Each new row is followed by its nearest point in the smallest flat space through zero that holds the last named rows.
(in the rows, 128 means zero)

j539 (4 x 18):
[[196 132 160 125 134 143 114  85 109 103 114 138 139 211  93  86 107 133]
 [126  83 132  98 120 146 128  97 116 105  93 161 128 112  94 102 142 179]
 [131 122 158 124 125 152  41 169 139 115 149  86 180 141 127 118 127 126]
 [117  98 119 152 157 120 164 139 141  87 147 120 123 101 118 141 137  97]]
New rows:
[171 158 154 165 139  69 127 139 130 133 104 106 201 167 142 134 146 119] -> [154 153 141 142 134 127 111 135 129 130 144 108 139 168 134 125 113 102]
[117 132 150 101 115 185 113 130 143 144 151 130 139 124 113 168 201 153] -> [111 117 131 113 116 138  98 140 130 133 123 125 141 108 129 126 136 149]
[138 128 135 152 150 112 114 115 130 135 153 130 133 111 107 187 118 137] -> [124 128 126 136 134 124 133 136 133 124 137 121 128 123 132 135 128 116]
[154 131 142 128 132 111 157 134 129 146 155 114 127 133 148  96  91  88] -> [144 149 129 146 138 118 142 128 129 130 142 119 123 151 135 134 117 100]
[ 56 133 124 144 114 139 114 182 151 148  95 118 201 145 105 151 132 134] -> [104 126 131 121 119 136  87 160 138 137 138 108 149 104 141 136 135 134]
[166 127  70 154 102 127 140 116 128 155 134 125 120 125  70 123 142 196] -> [130 124 125 114 119 130 139 106 118 135 108 149 117 128 121 119 130 151]

j538, 4 rows:
[[183 120 176 144 163  82  58  85 145 133  99  80 147 130 131 153 115 139]
 [119  63 157 163 157  64  23 122 110 172 116 110 120 123 122 144 107 133]
 [135 140 133  89 128  98  23 120 116 139  90  96 192  96 149 115  70 191]
 [151  94 185 151 150  83  71 110 169 121 137 121 216  90 145 177 116 114]]
New rows:
[105 142 115 136 151  82 111  98 153 156 130 102  90 120 187 117 107 127] -> [134 120 133 133 137 113 100 121 119 140 116 114 114 134 125 126 121 136]
[154 103 131 107 147 129 117 127 129 144 149 122 114 138 117 125 147 131] -> [134 121 133 137 135 121 122 122 126 133 125 122 113 136 123 131 132 124]
[ 94 138 117 143  55 201 139 149 131 120 136 119  88 128 123 147 133 135] -> [106 137 102 118 112 152 164 146 116 126 137 146 107 134 124 112 135 126]
[116  99  85 137 135 122 143 148 140 151 126 199 176 118  80 147 163 169] -> [ 96 109 121 131 116 131 135 151 128 130 149 156 149 110 132 131 127 117]

j426 (4 x 18):
[[168  79  68  73 142 136 149 149  84 149 198 111 132 106  86 107  57 107]
 [115  84  56  83 140 167 144 156 123 131 134 169 142  93 102 104  76 108]
 [129  98  72  78 156 138 152 148 126  65 138 166 152 134  73 117  54 105]
 [138 103  55  48 126 187 171 212 100  90 167  83  77  56 119  85 114 135]]
New rows:
[162 169  77  93 113 154 173  89 156 114  94  99 176  95 135 136 169  92] -> [118 129 119 120 127 142 133 142 133 114 118 131 121 117 132 122 134 131]
[129 165 148 160 174  86  85 130 108 101 123 123 178  97 141 139 119 168] -> [131 142 151 143 130 109 123 113 134 115 122 127 134 151 127 139 134 130]
[157 163 125 124 114 142 102 125 155  85  78 121 127 127 146 161  94 166] -> [117 144 139 131 130 126 131 132 143  86 108 133 125 139 128 133 139 134]
[109 160 170 118 142 148 152 150 130 174  98 149 138 105 106  78 114 140] -> [114 123 118 130 124 143 125 131 134 145 115 143 129 113 138 123 135 128]
[159 126 155 148 177 108  81 107  93 158 148 173 130 141 101 108  97  91] -> [145 112 131 139 137 102 117  96 118 162 147 144 158 153 109 138  94 112]
[164  84 146 162 105 161  97 104 153 107  92 166 120  84 133 150  94 104] -> [111 121 120 134 130 135 122 121 140 137 108 160 144 128 128 129 122 122]

j80, 4 rows:
[[160 161 162 199 122 188 132 140 143 153 128 100 179 142  95 130 103 149]
 [159 153 161 123  83 123 129 206 150 102 165  96 153 146 154 192 150 104]
 [ 85  46 164  80 105 187  83 167  74 169  96 131 176  71 117 124 162 177]
 [138 180 168 146  96 166 168 115 128 146 104 154 143 156  71 118 152 123]]
New rows:
[124 142  85 143 138 177  92  86  85  89 129 149  99  97 154 176 107 108] -> [124 116 110 130 146 116 120 116 129 125 131 125 118 122 139 120 114 131]
[109 161  98  89 136 165 118 146  81  82 122  78 152 111 159  78 122 175] -> [120 101 125 124 136 136 109 135 119 135 127 119 137 110 136 126 122 143]
[ 89 115 118 172  79 157  92 125  80 119 148 165  94 178 162 173  93 121] -> [130 126 127 127 128 124 124 135 130 124 133 123 129 127 135 134 127 127]
[120 157  85 110 128  98 167 128 105 124 162 129  92  85  90  93  99  95] -> [123 138 108 120 140 102 141  99 132 118 126 145  99 136 129 115 126 115]

j884:
[[ 85 150 128 173 155 103 125 119 113  98 188 113 140 157 149 109  82 135]
 [ 78 181  99 106 141 144 169 103 164 160 140  98 167 164 164 126 100 124]
 [ 67 117  99 101 136  89 122  88 144  75 133 165 207 143 170 112 106 169]
 [111 151  96 147 132 167 130  64  97 136 179 101  92 113 157 104 108 124]]
New rows:
[135 111 125 121  80 164 111 157 128 129 130 124 110 117 120 130 152 148] -> [150 115 130 122 118 139 122 129 122 135 114 133 110 111 117 132 145 124]
[ 73 119 146 166 218 158 165 108  85  70 147 167 177  97 162 101 140 162] -> [ 92 120 114 142 139 105 112  95 112  83 162 144 151 131 153 107 104 152]
[116 119 104 160 109 149 116  73 119 119 146 118 163 165 103 147  69 141] -> [102 138 115 137 137 125 128 104 121 115 154 124 137 135 148 115 108 135]

j326:
[[ 91 181 174 118 121 172 162  23 175 137  72 170  69 114  85 157 120 180]
 [157 133 118 155 150 155 106  88 205  97  87 147 124  98 142 111 140 125]
 [ 72  91 137  90 105 127 144 100 145 120 102 120  92 172 169  99 119 111]
 [101 127  98 189 111 143 191  97 169  84  81  92  86 161 135 120 123 105]]
New rows:
[153 159 142 120 151  88 155 127 132 153 144 140 109 135 121 161 106  72] -> [128 137 129 133 126 126 136 133 113 134 135 126 129 128 115 138 126 134]
[122 170 107 121 103 139 162  64 142 101 135 138 158 160 100 133 124 147] -> [116 149 134 142 122 141 154 101 137 126 111 130 107 129 108 142 124 141]
[113 129  98 169 131 140 187  82 120 183 149 108 124  62 152 158 183  96] -> [132 145 120 159 127 134 150 124 129 121 122 119 122 126 109 141 127 131]
[114 126 102 110 160  85 109 116 131  89 158 157 149 151 138 119 149  95] -> [134 108 122 118 132 121 109 142 132 124 133 126 139 130 150 111 131 114]
[119 118 146 138 145 135 152 158 142 122 120 123 159 173 132  94 166 112] -> [125 112 115 135 125 122 131 140 130 117 127 114 129 141 145 116 128 111]

j748:
[[ 90  62 128 117 116 144 182  99 165 106 106 176 118 123  97 121 132 147]
 [140  98 118 110 171  97 130 116 190 105 176 170 145 167 139  79 133 151]
 [141  67 143 141 156 129 149 146 159 127  96  60 185 106 141  72 187  75]
 [100 132 149 128 161 143 132 130  66 126  93 142 144 163 143 120 152 180]]
New rows:
[ 78 104 104 137 155 166 144 137 147 133 105 130 115 141  99 137 132 125] -> [108 101 133 127 122 141 153 119 130 122 106 140 127 123 116 128 135 135]
[102 113 134  93 107 123 130 134 100 114  96 104 162 127 110 112 162 146] -> [112 110 141 133 137 142 143 130 107 128  95 117 143 128 130 120 151 134]
[153 160 153 146  55 172 102 173 177 182 151  85 137 105 135 144 138 142] -> [149 151 122 137 103 126 111 140 130 142 135  91 120  99 127 146 116  88]
[ 91  55 134 115  94 176 119 135 145 133 122 101 124  85 120 198 140 139] -> [107 100 130 133  93 151 159 120 131 129  93 122 115  94 102 147 128 109]
[167 130 118  97 127 162 142 168  66 132 102  55  96 122 118 122 139 105] -> [132 144 139 143 119 142 120 146  90 145  97  79 138 107 134 140 142 103]

j811 (4 x 18):
[[ 29 162 110 137 184 118  71 176 159 148 133 162 156 146 162 123 111 134]
 [121  93 116 104 151 183  57 101  90 138 153 162  94 160  77 128 119 151]
 [116 168 158 125 174 127  98 124 142 146 165 145 132 115 125 127 132 108]
 [ 67  98 204 100 174 101  76  99 132 121 226  91 102 153 151 172 140 135]]
New rows:
[137 115 162 128 110 177 111 102 124 104 176  91 162  79 148 135 166 129] -> [145 123 163 119 130 120 133 105 125 123 159 108 116 122 125 141 139 120]
[ 79 131 177  81  85 161  78 176 142 151 133  83 106 144 128  95 136  81] -> [101 124 139 123 144 123 108 128 131 129 148 126 125 138 136 136 127 132]
[110  90 143 118  86 126 164 105 143 179 131 131  83 118 155 135 158  91] -> [138 114 143 125 114 115 146 118 127 118 135 105 122 127 135 138 134 128]
[147 146 165 140 153  98 118 100  81 133 163  79 149  95 173 121 125  93] -> [139 147 175 125 141 104 141 113 141 127 164 106 128 109 140 140 142 107]
[155 100 147  80 164  89 119 117 152  94 152 130 176 128 133 105 111 128] -> [125 131 150 125 137 117 127 121 133 127 148 117 126 125 135 136 133 122]

j93:
[[147 133 178 107 141 160 158  31 111 142  76 139 153 142 111 144 151  76]
 [150 125  87 142 119 149 135 116 154 140 162 165 129 160  91  83 105 148]
 [157  96  95 104 140 129 200 170  90  72 192  82  97 108 116 114  94 112]
 [162  67 121 109 136 153 128 135 188 109 178 127 170 109 143 119  55 113]]
New rows:
[128 140 110 119  67 127 125 160 154 142 136  96  92 153 177 129 132 124] -> [117 131 118 135 124 114 114 159 130 125 137 122 119 121 138 129 127 144]
[132  93  99 108 161 101 101 112 113 138  80 136 130 171 171 139 120  53] -> [129 123 153 118 134 133 126 107 130 130 109 124 143 120 139 145 131 110]
[ 88 156 132  94 123 146 126 152 137  84 127 111 123 172  87 116  72 101] -> [137 121 118 125 129 132 142 132 126 119 144 125 124 128 121 120 118 126]

j125 (4 x 18):
[[194 142  46  81 158 101 148 138 108 131 131 105 143 100 148 114  97 132]
 [131  90  53 115 173 100 179 126 163 115 114 104 125 100 189 114  91 150]
 [184  65  41 149 165 119 119 114 141  89 133 109 122  78 179 112 106 139]
 [189  31  23  94 198  77 197 112 106  97 139 128 114 141 133  97  91 136]]
New rows:
[116 132 157 171  95 171  92 102  87 138 109 120  97 153 114  88 152 114] -> [124 124 169 157 105 149  90 121 118 122 137 143 123 138 102 135 152 118]
[127 128  89  83 166  77 157 104 146 149  79 171 137  81 119 122 173  89] -> [135 128 101 102 145 110 159 132 126 134 124 122 131 131 135 122 112 133]
[ 98 104  87 169  90 142 136 116 163 120 107  83 122 149 112 144 115 111] -> [107 106 131 148 131 132 131 122 149 118 123 128 121 124 145 129 128 134]
[170 164 143 137 150  85 146 144 110  82 167 128 167 108 169 167  90 169] -> [150 145  98 114 135 123 128 134 127 131 126 114 137 107 145 125 116 131]

j383 (4 x 18):
[[163  51 125 154 109 139  76 141 193  87 138 203 126  71 170 174 125 141]
 [140  54 155 138  75  23 112 149 188 131 155 130 119  77 180 112  89  79]
 [114  99 115  98 130  67 160 125 177  97 112 129 219  66 163  80  64 189]
 [156  72 124 148 150 114 121 120 206  38 115 134 104 116 147 174  93 109]]
New rows:
[168 125 177 140 141 136  55 152 115  92  75 180  97 158 154 109 144  98] -> [145 110 132 147 123 148 102 132 137 120 136 149  95 131 131 160 145 109]
[110 135 105 134 157  81 103 157 100  64 158  61 159 206 182 154 155 131] -> [125 137 128 126 146 116 147 119 134 106 118  97 116 149 118 129 114 111]
[117  90 111 166 111 142 101 169  52 167 113 131 118 122 107 108 137 111] -> [126 137 136 132 105 138 110 139  99 173 145 141 116 130 126 124 155 119]

j414, 4 rows:
[[ 98  79 103 141 102 126 120 116 107 114 103 185 129 191  92 135 126  94]
 [151 119 157 141  50 149 118  78 103 160 171 116  64 103 122 173  74  83]
 [160 111 125 108  93 112 111 111 144 189  89 205  57  98 111 164 122  79]
 [197  75 114  99 144 134 175  96  91 144 163 145 144 139  69 162 151  92]]
New rows:
[105  89 100  55 134 121 138 160  87 150  92 145 157 155 149 124 157  97] -> [129 105 106 117 149 117 136 136 128 125 103 166 145 152 106 124 153 121]
[168 144 186 110  90 122 104 180  62 196  84 136 122 124 131 153 183 133] -> [152 131 130 113 128 120 127 127 141 156 116 148 104 101 127 139 133 118]
[136 140 118 135 154 140 201 129 133 136 130 103  78 122 119  97 121 147] -> [145 137 133 120 141 129 137 129 130 132 140 111 133 111 132 128 133 136]
[130 126  93 140 189 152 133  97 117 132 154 119 161  99 116 148 130  86] -> [154 116 125 117 145 132 150 121 115 127 149 117 145 128 112 134 140 126]
[115 201  92 127 166 123 140 106 123 137 123 115  90 188 141 112 156 112] -> [118 133 124 129 138 124 125 138 134 121 118 130 137 133 133 118 134 137]
[119 138 117 163 148 111 120 173 160 105 132 146 120 139 110 123 146  97] -> [113 126 118 128 137 120 122 140 136 123 106 146 134 140 129 118 137 132]
